All groups share one centre, and each spreads out both ways along 14 directions, with some noise.
(in the rows, 128 means zero)
Known rows, each followed by its group:
[143  90 112 169  84 162 117  88  61 113 141 118 130 140  96 177 156 116
 106 118 171 154 114]	K982
[118 108 115  78 138  66 109 125  87 181 114 131  87 159 106 117 102 138
 102 131 142 158 122]	K502
[137 159 137 156 179 125 141 108 116 137 122 182 178 159 131  83  27 168
  96  94 148 104 102]	K982
[111 151 182 162 145 113 154  81 122 108 137 139 137 116  73 114  86 108
  59  69 122 104 124]	K877
[157 109 125 153 109 181  65 114  92 112 136 125 176 120  84 115 108 114
 157  91 161 127 113]	K502
[131 125 139  92 149 128 104 133 143 108 161  86 150 126 135 212 160 126
 101 129 173 178 167]	K877
[ 68  80 116 123 149 134 150  98 111  88 144 127 148 153 113 146 122  83
 147 111  68 116 110]	K877
[118 116 166 164 108 118 133  96  49  75 127 130  98 145  81 126 108 114
  91 161 102  97 147]	K387
[127 113 111  69 171 111  84 140 109 149 121 136 143 147 158 149 154 173
 115 132 125 110 117]	K877
[134 105 125 124 109 165 112 119 163 151 161  94  57 147 112 174 160 110
 145 132 123 133 178]	K877
[128 129 129 124  86  97 125 110  97 117 136 121 128 131  87 186 169 137
 103 131 179 173 114]	K360
[ 90 147 160 182 121 117 116 147 163  65 142 107 125 168 145 142 164 138
 116 177 138  77 168]	K360
[127 152 156 147 158  62 149 121 141 164 116 124 113 138  98 134  89 162
  71 152 151 154 146]	K502
[151 117 102 180  88 116  98 150 114  95 126 150 109 106 142 147 126 110
 103 136 131 142 174]	K982
[116  70 129 152 102 104 116 137 109 116 147 103 168 122 123 103 156  97
 108 104 121 107  90]	K387
[106 127 109  84  98 155 129 130 115 132  98 117 132 102 138 126 168  78
  69  61 154 116 124]	K387
[133  84 106 152 103 106 127 110  99 164 122 137  71 170 103 115 116 153
 121 141 126 112 117]	K387
[ 97 151 138 158 164 123  93 147 115  32 114 153 161 114 143 133 120 104
 147 158  96 113 156]	K387
[158  89  80 197 109 160 160  95  93 134 113 132  68  69 109 155 164 176
 166  91 112  98  98]	K103
[125  75  93 154 105 156 115 131 102 137 121 136 123 155 142 113 108  83
  89 105 129 114 140]	K502
[101 158 148  64 127 131 176 131 130  96 152 132  76 169 170 104 121 130
 145 123 103  88 132]	K982
[155 137 122 155 130 106 106 133 153 149 122 132 127 104 122 158 145 161
 101 126 153 143 144]	K103
[159  97 141 139 146 136 115 138 152  81 144 105 108 158 162 137 145 142
 115 154 129 104 161]	K982
[171 162 201  72 115 138 111 139 146 168 145 142 155 129 138  64 154 106
  92 157  84  92 113]	K387
[118 102 159 109 192  91  82 115 125  95 132 143  89 145 102 129 153 128
 116 142  60  84 139]	K877
[125 109  94 163  71  88 122 118  83 121  50 149 107 107  61 110 115 129
 103 119 127 119 108]	K103
[161 119 145 177  93 119  94 120 146 164 141 119  60 121  60 119 127 138
 169 164 103 128 156]	K103
[104  80 123 156 128 149 148 106  96  90 104 111 113 103 117 173 156  84
  36  70 108  81 147]	K387
[146 127 125 164  83  67 158 106 100 101  64 149 106 105  45 100  80 164
 135 123 110 108 100]	K103
[ 95 150 117 132 163 199 130 107 112 128 123 147 167  92 135 133 122 106
 131  52 122 104 109]	K360
[ 95 155 133  69 126 149  94 119 164 204  88 123 109 122  82 135 159  83
 105 113 124 130 142]	K103
[126  59 113 151 137 153 132 111  87 136  90 103 146 128 128 140 148  77
  46 130 120 121 131]	K360
[151 161 132 197 121 127 108 148 165 112 137 151 136  93 128 130 102 131
 120 113 130 119 166]	K982
[140  91 115 150 147  87 110 155 155 192 147 101 117 100 132 129 129 172
 110 101 121 113 136]	K387
[144 103 143 100 136 134  94 127 121 120 110 113  95 140 126  77 155 124
 100 108 142  84 112]	K502
[133  86 126 148  98  96  97 135  88 114 169 130 154 156 128 115 147 134
 150 148 129 134  95]	K502
[133 150 124 154  92 108 119 106 107 124  52 135 120  53  34 140 157 140
 115 101 132 117 113]	K103
[144 156 185 133  92  67 123 116  77  79 164 113  86 132  92 150 187 177
 110 156 176 137 111]	K502
[130 164 165 109  97  93 139 115 187 158 127 116  64 165  80 110 144 151
 103 118 157 109 135]	K877
[120 122 166 127 161 124 147  97 151 119 155  85 147 194 100 134 127 172
 157 168 156 115 103]	K982
[ 96 157 107 150  91 137 147 141 173 135 104  97  89 133 112 138  97 124
 131 113 180 136 177]	K982
[101 127 137 119 106  95 166  98 137 126  95 146 109 154  97 103 133 117
  80 102 131 100  98]	K877
[ 98 102  86 162 139 118  89 144 100 110 110 126 115  90 129 184 126 102
 118 134 105 152 188]	K387
[178 107 136 201  85 130  62 102  73 119 116 149  64 131  74 106 155 147
 116 132 166  94 122]	K387
[135 211 151 146 108 132 109  87  99 161  79 176 136 114  50 137 142 168
 114 124 161 117  92]	K103
[143 142 140 153  95 151  68 117  84 130 120 141 108 124 100 109 161 119
 101 107 186 107 125]	K103
[ 81 128  86 146 130 150 139 155 201 207 137 104 164 133 153 181 103 113
 145 135 132 160 172]	K877
[111 139 117  77 117  99 122 156 183 150 118 151 136 110 146 121 147  95
  89  61 108 114 128]	K360
[151 145 121  70  94 115 152 110 138 140 141 131 108 168 111 207 135 150
 114 131 149 175 136]	K502
[176  67 124 152 121 206 110 111 150 111 170  98 151 141 149 199 185 101
 122 137 117 127 142]	K502
[125  73 151 165 114 166 114  96  80 134 181 137 158 143 107  90 138  69
 100 105  97 105  86]	K982
[125 142 128 120 173 151 154 138 134  88 109 122 194  79 164 141  85 103
  61  60 142 131 147]	K360
[151 141 148 156 141 145 159  85 118 104  94 117 126 128 101 177 162 146
  87 162 162 144 116]	K360
[106 102 161 108 168 148 134  56  50 103 142 122 105 149  88 164 171 141
 104 114 107  90  92]	K877
[126 158 127 104  80 111 144 137 171 160 118 139  62 156 114 124 106 118
 103 103 147 129 162]	K502
[119 198 169 101 112 140  70  96 108 148  79 143 141 121  49 147 181 116
  74 126 188 119 121]	K103
[ 99 167 127 117 139 120 140 126 172 153  91  91 139 157 104 134  95 146
  93  94 208 138 142]	K103
[153 113 157 182 118 118 182  84 126 128 137 170 120 123  94 112  88 117
  86 117  55 102 113]	K877
[123 117 152 156 139 175 134 116 110  99 159 111 178  85 139 141 118  91
  91  76 120 114 139]	K877
[134 102  99 120 120 109 114 122 111 173 112 127  92 108 100 142 144 142
 137 123 117 142 117]	K103
[139 128 115 209 136 181 107 110 116 159 131 152 115 117 120 122  72 116
 109  98 131 106 170]	K982
[ 96 166 140 141 132  95 156 127 159 168 102 132  65  96 123 135 159 144
  84 110 121  99 137]	K502
[148 136 152  87 143 183  95 138 140 162 165 126 180 126 162 129 132  75
 104 122 115 144 146]	K387
[ 74 169 162 143 102 126 102 128 174 124 162 119 117 186 115 154 195 143
 138 163 145  70 146]	K360
[168 153 186 199 143 148 165  95 163  68 158 126 125 117 107 133 114 124
 108 136 116 113 149]	K877
[133 147 200 194 127  97 128 116 107 111 183  92 140 119  66 106  98 185
 155 155 136 108 126]	K387
[104 143 107 148 124 172  82 122 123 153  85  68  98  91  68 178 170 188
 199 122 173 103 147]	K982
[155 133 129 161  85  79 127 107 125 158  84 146  95  81  27 146 121 148
 158 157  74 145 125]	K103
[116 125  91 108 147 152 123 109  91 142  82 151  81 120 127 179 140 156
 106 108 124 118 141]	K387
[104 114 101 141 132 108 138 123 127 114 129 124 165 136 138 148 106 132
  98  79 178 144 117]	K387
[124 104 115 134 135 102 114 131 108 161 150 173 143 120 137 140 111 113
 116 135  61 133 132]	K982
[ 86 126 124 164 159 171 118 133 127 179 137 104 197  99 144 148 161 138
 121 121 137  98 105]	K877
[117 108 132 141 126  86 132 139 163 134 154 132 132 165 124 134 107 122
 148 174  80 145 143]	K502
[ 94 141 124 158 112 188 142  93  90 105 103 147 119 139  87 102  54 100
 143  91 116  93 146]	K502
[135 125 144  74 152 172 116 109 100 128 110 117  65 139 144 108 168 133
  88  94 138  67 122]	K982
[116  81  96 154 139 172 111 118 110 181 130 140  94 124 122 123 115 112
 139 105  73  96 143]	K360
[160 117  98 177 105 101 120 105 100  78  58 191  84 128 101 103 108 112
  94 126 122 120 122]	K877
[135 117 138 167 185 164  91 110  96 137 125 127 128 124 129 156 151 156
 111 155 127 110 142]	K877
[141  89  84 206 134 120 141 128  98 110 163 144 157 129 189 155 140 175
 107 105 172 133  97]	K103
[145 106 132 139 118 169 112 103  63 149 122 109 111 121  98 127 117 145
  87  83 168 105 127]	K360
[121 147 158 102  99 157 156  99 109 106 114 148 119 158 121 149 121  71
  45 112 106 105 147]	K103
[ 88  67  95 151  97 111 103 160 127 192 118 107 129 123 123 105 105 132
  88  73  88  54 140]	K360
[118 187 126 165 142 155 143 122 165 103 103 145 163  60 125 197 170  99
 101 100 145 148 145]	K360
[118 104 152  97 165 140 129  99 116 175 144  66  98 153 113 114 180 161
 124 116 177 108  88]	K502
[117 163 127 156 150 183  97 114 107 103 111 177 133 123 137  85 118  73
 125 101 148 117 128]	K360
[ 98 115 128  86 135 101 156 129 180 123  84  69 127 122  97 154 171 133
 119 123 138 125 118]	K103
[132 114  97 131  99  79 149 115 139 158  96 146 116 136 103 197 157 110
  96 172 120 201 134]	K360
[117 118 158 118 136 136  97 144 159 125 131 119 128 118 116 112 151  87
 120 135  63  94 154]	K103
[127 171 129 150  88 150 147 105 128 126 109 152  89 141 115 107 145 163
 130  93 164  68  94]	K502
[122 165 140 157 110 107 110 153 144 110 146 140 142 121 123  86  80 141
 140 108 149 112 143]	K982
[164  88 158 193 155 163 103 100 122 118 146  90 131 141 102 124 117 121
 110 158 138 120 147]	K502
[117 106 167 110 193 106 100 123 149 131 190  79 163 122 116 225 183 152
 131 170  93 151 150]	K877
[189 116 153 123 150 168 104  98  94 138 144 130 138  94 111 130 137  84
  91 114 144 175 123]	K360
[140 140 156 115 111 139 145 108 160 143 143 112  25 169 121 105 167 153
 122 139 147  77 133]	K502
[151 138 162 136 112 111 154 110 135 119 186 122 116 175 121 141 106 139
 119 150 144 150 136]	K982
[163 123 157 119 161 146 131 116 152 149 141 145  69 170 151 100 109 138
  88 131  99  84 148]	K982
[158 149 129 137 135 130 153 113 113  75 121 145 118 123 131  99  91 117
 134 113 161 162 122]	K360
[ 89 135 179 120 102  99 158 129  87 111 141 112 199 120 107 100  93  88
  81 139 111 132 116]	K387
[135 121 109 147 132 117 125 122 150 139 125 154 132 158 125 162 120 129
 117 146 128 152 140]	K387
[161 126 114 161 152 137 128 113 108 115 122 153 107  99 129 178 123 141
 125 151 114 157 163]	K360
[132 126 120 192  81 121 121 103 125 162 151 146 119 145  78 146 126 160
 184 160 117 127 112]	K982
[173 154 151 161 156 118  91 144 200 112 161 144 130 162 141 126  85 144
 114 129 174 144 176]	K387

New rows, each followed by its group:
[110 161  79 149 126  83 102 149 139  76  58 178 131 119 132 153 124 115
 105 132 154 159 155]	K387
[133 129 168 169 144  90 138  87 126  89 120 178 126  99  81 105 103 101
  64  89  58  87 120]	K877
[ 87 150 147  87  96 114 144 143 108 109 123  98 109 160 126  75 125 128
 169 152 146 112 115]	K387
[127  79 127 135 118 147 112 122  97 115 172 135 124 158 158 131 150  95
 110 136 105 117 126]	K103
[117 117 124  94 119 113  91 134 168 180  66  58  67 125  54 143 135 119
 104 121 169 139 180]	K103
[137 107  96 212 127 107 170 103 157 120  99 126 107 129 114 166 159 221
 165 158 129  89  95]	K103
[155  95 121 119 164 134  98  99 104 174 106 123  81  93  81 182 169 170
 161 154  66 118 130]	K103
[122 109 162  97 137 182 103 117 146 133 148  89 115 102 107 155 172  59
 112 119  72 108 172]	K103
[123 148 154 115 173  97 142 131 157 114 109 117  76 137 136 128 145 158
 118 167 108 106 155]	K982
[163 114 151 198 122 110 125 119 139 163  86 113 159 102  80  97 133 140
  69 153 137 114 109]	K360
[130 141 128 152 140 147 116 131 159 119  62 104  53 118 115 104 154 141
  93 121 165  86 163]	K982
[112 134 127 163 143 103 120 142 164  99 146 136 175 154 130  97  86 146
 141 105 159 124 112]	K387
[129 143 123 162  82 114 110 110 105 131 119 165 128 138 105 113 167 143
 124 128 174 118  82]	K103
[128 114 170 189 149 127 133 129 109  63 173 122 140 137 173 126 158 148
  93 151 118  70 124]	K502
[145 106 141 123  88 139 122 125 148  76 139 112 128 142 105 159 143  80
 126 138 102 142 163]	K502
[157 113 104 136 102 139 108 106 110 169 112 133  21 161 108 125 138 176
 130 116 176 111 135]	K387
[120 119 128 107 115 135 101 119 115 164 126 106  87 155  90  90 108 125
 136 114 168 124 133]	K103
[156 136 180 160 143 128 127 109 167 119 150 133  63 141  99 109 129 137
 112 132  92  79 158]	K877
[148 119 110 124 109 129 119  88  60 102  93 162 125 146  91 153 118 146
 111 135 128 132 110]	K502
[171 113 172 112 112 118 102 118  75 197 170 106  97 137  94 111 137 171
 143 180 102 124 117]	K387
[154 116 154 137 122 145  67 121  61 116 196 165 130 131 144  67 147 120
 149 119 118 102  92]	K103
[121  71 110 136 108 129  95 120  32 126 106 140 109 129 122 127 118  83
  66 122 109 127 143]	K387
[132 166 112 170  98 115 139 121 179 153  80 117  94 110  82 176 141 163
 121 138 183 145 154]	K982
[138 117 141 165 170 127  96 108 129 215  85  89 110  75  80 102 200 158
  92 107 184 108  85]	K502
[144 142 130 186 140 118  94 140 114 111 135 156 173 133 156 148 119 148
  53 125 174 126 146]	K103
[138 167 135 160 120 142 115 138 165 117  91 113 126 103 127 135 134 135
  46  74 204  98 159]	K103
[152 152 183 171  87 179  78 103  84 104 168 128 105 158  93 119 161  88
  97 144 166 104 152]	K103
[113 139 147  72 191 147 101 139 118 127 149 127 167 167 182 108 100 127
  65  84 171 102 135]	K103
[129 124 106 169 130 102 101 131 144 177 140 135 127 158 125 125 131 168
 156 152 158 136 113]	K103
[182 145 159 112 166 166 125 106 104 145 130 133 143 113 119  73  61 133
  76  69 173 131 119]	K360
[ 98 126 114  98 166 124 139 129 158 178 106 141 131 127 119 128  79 113
 124 113  61 120 149]	K103
[115 142 209 105 129 138 138 104 134  91 165  58 149 124  82 128 194 130
 125 124 173 115  96]	K982
[129 111 151 213  88 100 118 121 153  93 133 137 135 144  85  83 149 124
 144 142 125  89 101]	K387
[145 180 167 147 156 109 151 125 158  85 178 135 141 151 125 150  71 165
 163 146 159 164 155]	K360
[168 201 146 115 156 138  93 126 157 110 140 163 119 172 133 155  87 164
 134 147 190 166 171]	K387
[136 123 161 143  97 146 153 101 140 195 137 125 128 135  91 110 140 127
 113 143  82  93 100]	K387
[139  72 154 131 149 122 133 127 129 113 126  86 149 138 143 141 166 112
  68 153 107 112 130]	K360
[105 123 149 172 185 144 139 111 147 200 138  91 129 105 130 128 155 161
  96 108 159  99 116]	K502
[130 142 121 150  98 188 104 105 111 151 122 155 112 152 105  89 110 102
 143 113 159 114 125]	K387
[157 151 168 124 132 157 142  94  84 138 131 132  94 137 115 107 109 149
  47  78 183  87 128]	K877
[132 132 137 101 130 123 170  85 122  99 156 135 154 126  96 211 115 136
 122 100 110 168 124]	K877
[153 109 141 136 147 115 107 128 144 142 167 121 180 130 138 125 131 143
 108  99 156 133 105]	K387
[ 87 102  97 163 129 148 112 108  91 140  69 119 160  82  71 123 103  69
  99  87 130 139 125]	K502
[122 124 143 141 109 189  83 107  80 114 148 122 116 199 155 134 162  93
  45 121 210 100 150]	K103
[134 116  93 208 106 113  71 147 128 176 122 150 119 112 122 121 131 129
 116 125 165 137 145]	K103
[115 199 142 156  96 145 170  97 149 134 124 158 160  99  92 136 136 155
 141  82 144 107  82]	K982
[136 101 131 143 166 132  79 124 155 176  85  77 113 106  80 142 163 138
  99 142 147 120 156]	K982
[136  72 118 182 180 114 127 136 151 113 113  96 114 129 119 140  79 179
 144 153  68  84 168]	K103
[104  61 151 156 108  95 152 107  89  96 173  80 192 140 109 118 126 117
  73  75 164 119  79]	K387
[138 167 163 175  51 157 114 100  92 117 126 159  92 157  71  74  96  93
  95 118 165  95 136]	K103
[150 195 186 123 133 133  85 128 153 112 151 131 139 129 113 144 164 125
  75 117 196 132 143]	K360
[153 135 150 135 146 134 130 139 177 168 139 138  97 157 164  90 110 152
  98 134 106  76 150]	K877
[117 102 137 107 139 109  91 131 118 148 106 114 146 123 108 108 149 118
  83 109 137 109 108]	K982
[143 147 118 154  84 125 149 126 119  76 164 130 155 129 128 205 128 156
 141 126 175 170 137]	K982
[138 187 132 125  78 136 123 111 150 122 112 146  52 153 106 136 169 112
 108 124 196 141 140]	K360
[155 134 120 162  93 132 100 120 159 186  98 143  67 126  95 138 164  98
  92 147 134 139 159]	K360
[147 139 140 196  75 120  92 118 124 111 119 130 133  97  74 111 174 133
 131 113 182 114 102]	K387
[ 92  78 102 138  98 111  95 151 129 159 133 119 134  94 107 150 177 136
 125  92  64  68 115]	K360
[128 155 168 106 148 171 129 140 163 135 150 115 138 124 150 112 120 103
 112 111 108  96 155]	K387
[ 99 144 119 171  96 131 121 146 171 131 106  78  64 138  96 111 121 131
 164 145 170 113 177]	K982
[151  90 141 175 134 138 118 112 155 144 187 127 202 150 121 162 105 122
 103 121 127 143 127]	K982
[142 122  98  75  63  92 112 141 142 150 124 139 116 162 105 136 138 115
 143 118 145 163 117]	K502
[119 150 122 173  87 109 136 111  73 111 132 167 138 101 103 143 104 114
 107 114 146 162 122]	K982
[ 99 137 147 119 115 152 183  90 106  93 144 132 155 152 119 149 108 109
 105 105 125 121 109]	K103
[131 148 148 131 133 118 147  94 121 137 125 132 190 127  89 122 115 125
 115 111 161 152  77]	K360
[128 132 177 158 145 138 122 104 145 127 170  77 117 120  91 137 181 155
 165 151 139 109 110]	K502
[ 84 124 154 148 170 154 118 128  91  94 191 109 162  97 152 151 130 116
 127 100 102 107 140]	K502
[163 126 111 122  86  73  82 149 137 156  60 129  62  76  74  82 150 137
 101  96 146 120 133]	K103
[128 188 175 123 161 137  91 116 136 132 126 135 176 109  91 142 141 152
 104 119 153 112 118]	K103
[108 104 122 153 125 165  99 137 101 120 135  88  72 121 127 134 131 111
 153 134 127 108 183]	K982
[107 103  85 130  75 143 131 161 168 122 105  92  65 168 147 119 117 105
 131 117 172 114 180]	K982
[119 120  72 148 101 144  73 156 129 150 100 121 119 134 130 139 147 133
 168 143 187 145 151]	K877
[158 133 138 121 134 162  91 121  82  78 166 153 162 125 163 152 125 139
 110  90 123 100 137]	K502
[107  76  82 155 134 101 124 145 129 122 110  96 117 203 157  79  99 183
 124 121 214 100 105]	K103
[127  96 145 118 154 124 130 107 153 211 152  78  79 165 112 139 149 155
 120 144 164 144 131]	K502
[ 91 155 162 134 122  53 128 126  81 114 134 139  87 146  97  67 114 165
 122 138 151 107 103]	K502
[130 123  94 224 117  98 146 102 132 152 116 141 133 137  92 169 114 206
 164 160 157 135 104]	K103
[117 101 145 115 130 132 108 125 107 162 186 127 132 121 129 143 129  96
 127 134  62 131 139]	K982
[178  78  94 128 117 149  38 151 107 152 103 159 149 116 126  83 121 102
 110  89 127 107 122]	K502
[143 149 186 130 120 132 101 131 129  91 159 102  65 113 107  99 183 139
 148 124 127  79 136]	K502
[155 144 141  94 114 170  94 115  84 208 105 164 101 113 109 118 157 119
 131 173  59 106 129]	K387
[130 143  94 130 113 146 145 140 140 118  88 177  99 105 169 129 142 112
  89  83 102  88 143]	K982
[108 124 101 183  57 119 149  97  99  67  67 166 150 120  70 131 133 103
 132 133 120 116  93]	K502
[147  87 129 119 119 156 153  93 121 201 137 115  43 165 108 131 157 167
 122 125 111  75 114]	K387
[152 105 142 133 147 192  97 103  90 113 170 102 124 160 128 147 129 158
 144 113 148  92 125]	K982
[112  77  95 125 130 127  90 139  91 177 118 135  99 143 142 121 105 144
  84  87  95  62 146]	K360
[162 132 127 147 126 166 113 104 117 128 140 123 156 108 112 193 151 137
 105 111 161 144 132]	K502
[117 155 156 125  76  80 159 135 170 102 131 110 124 160 108  99 141 169
 123 112 181  95  96]	K360
[164 118 116 133 141 226  70 105 108 125 151 173 125 186 157 120 103  75
 112 112 150 129 154]	K387
[ 99  99 120 119 132 120 124 119 103 172 146 110 152 148 117 176 166 152
 132 155 134 144 107]	K877
